The rows come from 4 hidden closed curves, with some noise, and rows from the same curve form a group. Each curve winds through 6 dimensions. The rows are also pushed far along 3 directions, which tell nothing about the answers.
In the rows, zero is written as 128.
Some rows, each with its group after it:
[152  66  92 143  79  76 134 167 159 103 102  98 151 142 133] : geka
[157 121 109 188 106  87  79 123 152  91 113 155 128 121 151] : vak
[ 87 151 170 137 134 126  86 123 130 126 112 159 127 104  96] : vak
[115 121 109 118 139  81  80 125 146 101  88 145 150  81 138] : vak
[145 117 108 137 128 103 111 141 133 155 124 135 128  98 135] : geka
[117 126 124 122 132 143 160 128 130 149 139 134 115 133 146] : Rebit
[ 13 104 135 123 157  93 122 108 141 123  92 168 119  76  99] : vak
[134 125 133 157 128  94  82 111 105 101  95 150 128 117 119] : nar
[144 117  92 126 116 124 166 117 140 143 152  89 122 145 151] : Rebit
[157 140 128 142 105 154 146 153 151 134 166 109 122 149 141] : nar
[175 153 155  98 121 164 175 129 104 140 176  92 138 149 124] : geka
[141 177 168 109 141 190 134 133 104 164 169 107 108 146 111] : vak
[105 102 102 105 134 122 163 149 131 139 111 137 131 146 120] : nar
[142  94  94 155 112 104 103 150 148 152 108 127 117 131 132] : geka
[155 107  90 101 114 114 140 164 129 136 113  85 136 152 138] : nar
[142 121 102 101 128 136 162 159 142 146 151 100 128 123 144] : Rebit
[130 148 120 111 143 152 172 102 120 143 169  98 117 130 136] : Rebit
[ 71 146 161 134 164 134 114 107 123 116 115 191 125  95  96] : nar
[106 173 168 130 156 171 117  83 104 154 153 130 102 121 117] : geka
[182 124 117 162  98 129 130 116 132 137 153  96 123 158 151] : Rebit
[ 90 100 120  75 153 133 174 108 114 148 106 139 152 146  94] : geka
[117 154 181 127 139 152 101 116 103 119 128 138 130 114  96] : geka
[190 140 138 185 105 128  83 164 111 124 129 146 101 147 130] : nar
[125 111 100 149 115  78 115 150 115  96  99 140 113 114 147] : Rebit
[149 126 140 171  92  97  69 152 152 115 108 139 133 127 121] : vak
[ 97 144 133  63 142 171 191 102 113 151 154  79 135 164 131] : nar
[100 132 124 145 136  97 100 137 133 105 107 172 117  88 135] : geka
[108 113 122  97 115 131 157 149 146 152 125 100 143 154 109] : vak
[126  97 117 105 130 116 181 116 133 136 132 130 155 135 117] : geka
[139 130 134 176 133 115  98 121 138 126 132 167 122  92 123] : nar
[ 78  97  84  71 144 130 210 131 141 162 134 114 124 134 149] : Rebit
[189 141 167 177 105 140 113 118 126 132 167 135 126 122 124] : nar
[166 157 158 180 110 145  81 127 132  92 137 139 125 144 119] : Rebit
[109  82  56 111 126  98 171 132 145 135 114 102 124 144 153] : vak
[144 147 158 140 132 163 134 104 134 150 173 116 125 113 118] : geka
[188 129 143 187  93 129 115 133 128 110 153 133 120 152 143] : Rebit
[ 97  97 118 101 130 102 154 120 132  99  99 132 155 135 114] : Rebit
[ 83 136 158  94 145 153 167 103 121 114 135 125 142 132 102] : geka
[138 151 124  94 140 157 141 138 121 156 145 100 124 137 131] : vak
[127 133 115  96 131 147 165 130 125 114 132  93 145 168 116] : Rebit
[132 131 130  75 146 186 212 139  96 168 171  75 121 165 114] : vak
[115 156 159 136 144 134  95 115  96 105 112 160 123 128 108] : nar
[146 163 150 164 147 159 116 121 108 128 165 145  92 107 132] : vak
[139 111 146 133 104 113 125 138 135 103 121 126 149 133 120] : nar

New rows, each followed by its group:
[152 136 155 132 123 156 149 112 132 141 170 106 140 126 119] : geka
[109 132 128 134 154 118 128  91 124 155 128 154 119 104 128] : geka
[168 130 113 144 103 130 130 132 144 147 158  87 119 134 157] : nar
[172 122 116 124 120 151 162 156  97 148 159  84 110 153 133] : vak
[137 145 143 167 112 100  63 120 124  93 109 128 117 108 144] : nar
[103 117 134 102 137 124 147 106 146 133 134 119 152  91 121] : nar
[118 132 115 159 136 104 106 101 125 110 121 153 115 106 146] : vak
[112 141 135 116 130 165 167 120 139 136 148 127 131 166 116] : vak
[144  89 119 173 101  79  96 115 141 122 109 131 137 115 126] : geka
[103 168 160  99 150 171 161  71 120 135 172 104 134 126 125] : nar
[154 133 122 166 109 103  86 118 153 121 126 131 133 111 144] : vak
[109  98 115 111 123 138 201 129 121 146 143  98 125 167 114] : vak
[147  97  89 118 123 116 158 156 116 133 130  91 118 136 138] : vak
[124  82  95 114  98 104 163 158 149 111 110  95 145 162 133] : geka
[ 98 127 131  69 147 144 194 115 112 119 138 106 154 140 109] : Rebit
[132 136 127 117 135 122 124  91 122 127 134 118 138 121 133] : vak
[105 155 181 108 154 171 142 117  92 132 146 134 123 118  87] : vak
[ 78 119 119 136 135  89 104 100 154 118 109 142 129  74 139] : nar
[121 176 182 155 138 152 103  76 123 106 157 137 127  96 125] : nar
[126  85  59 125 118  88 158 130 154 123 113 110 133 145 160] : vak
[137 108  92  94 116 156 177 148 165 164 148  83 142 167 137] : Rebit
[184  98  91 141  92  88 140 161 124 132 132  96 120 126 162] : Rebit
[100 104 117 106 131  86 137 131 128  84  95 132 151 107 117] : Rebit
[205 102 107 178 100  93 105 137 128 151 131 125 126 135 140] : geka
[204 127 100 161 103 122 109 164 127 151 145 102 115 137 146] : nar
[ 97 119 145 114 138 153 189 105 112 136 149 119 129 149 101] : vak
[ 53 137 146  82 147 133 147 100 123 108 108 137 137 125 118] : nar
[110 164 154  89 173 165 150  87  99 150 151 123 135 115 105] : nar
[187 138 147 155 107 150 138 121 117 155 175 110 117 132 152] : Rebit
[168 139 133 150 123 142 120 146 122 148 157 108 108 112 133] : vak
[131 104  99 152 108 108 118 142 165 100 115 128 135 146 136] : Rebit
[  4 118 139 110 168 101 125  96 132 133  94 169 117  66  98] : vak
[117 149 120  79 153 163 176 109 120 170 166  84 125 121 139] : Rebit
[ 70 109 116 163 134  68  71 126 144 116  88 164 109  68 126] : vak
[ 88 128 143 104 134 131 138 121 146 102 122 133 146 114 118] : nar
[158 117 102 167 103  85  86 133 158 124 121 126 128 109 153] : vak
[204 136 157 195  88 118  70 157 144 106 149 130 126 105 135] : nar
[146 134 127 104 124 146 167 103 127 138 148  98 152 166 125] : vak
[188 145 118 172 112 143 125 126 118 132 161 112 103 152 155] : vak
[180 169 184 180 116 135  93  94  97 112 163 138 117 114 125] : geka
[136 134 101 142 128 120 110 132 129 129 123 123 113 134 142] : nar
[156 166 144  90 148 174 149 107 119 145 164 102 142 135 130] : vak
[102 193 202 136 148 166  91  90 100 103 140 152 112 116 114] : nar
[127  96  94 114 115 126 172 149 150 150 132 118 123 147 157] : Rebit
[ 72 139 127 135 163 106 108  77 124 106 110 167 121  87 133] : vak
[131 120 118 113 110 133 139 168 136 152 123 101 123 155 117] : vak
[161 123 153 185 100 100  64 128 135 110 117 154 127 101 137] : Rebit
[115 136 140  98 146 183 200 135 118 139 163 116 126 162 107] : vak
[168  99 112 116 100 142 178 138 149 147 163  77 148 158 129] : geka
[136 118 108 139 138 112 118 128 133 147 127 133 124 105 133] : nar
[123 104  96 133 125 104 138 116 128 135 116 122 124 136 136] : nar
[143 137 116 118 113 158 155 163 142 138 149 100 120 161 141] : nar
[ 78 141 132 125 155 106 135 103 105 104 120 162 113  85 134] : Rebit
[109 129 136 130 130  97  73 149 126  92  82 148 129  99 122] : nar
[201 138 122 164 102 119 102 120 128 121 144 108 129 141 151] : vak
[139 176 173 168 132 139  66 111 108  80 127 153 123 118 104] : Rebit
[150 147 121 123 126 182 173 117 127 162 173 100 110 176 145] : Rebit
[157 180 154 117 154 191 155  97 115 122 178 130 131 151 129] : vak
[130 144 114 124 148 150 152 107 121 143 153 115 118 140 132] : nar
[143 141 135 183 113 104  77 110 147  91 120 168 128 116 136] : vak
[ 56 118 138  96 165 101 132  77 136 121 113 146 154  66 105] : vak
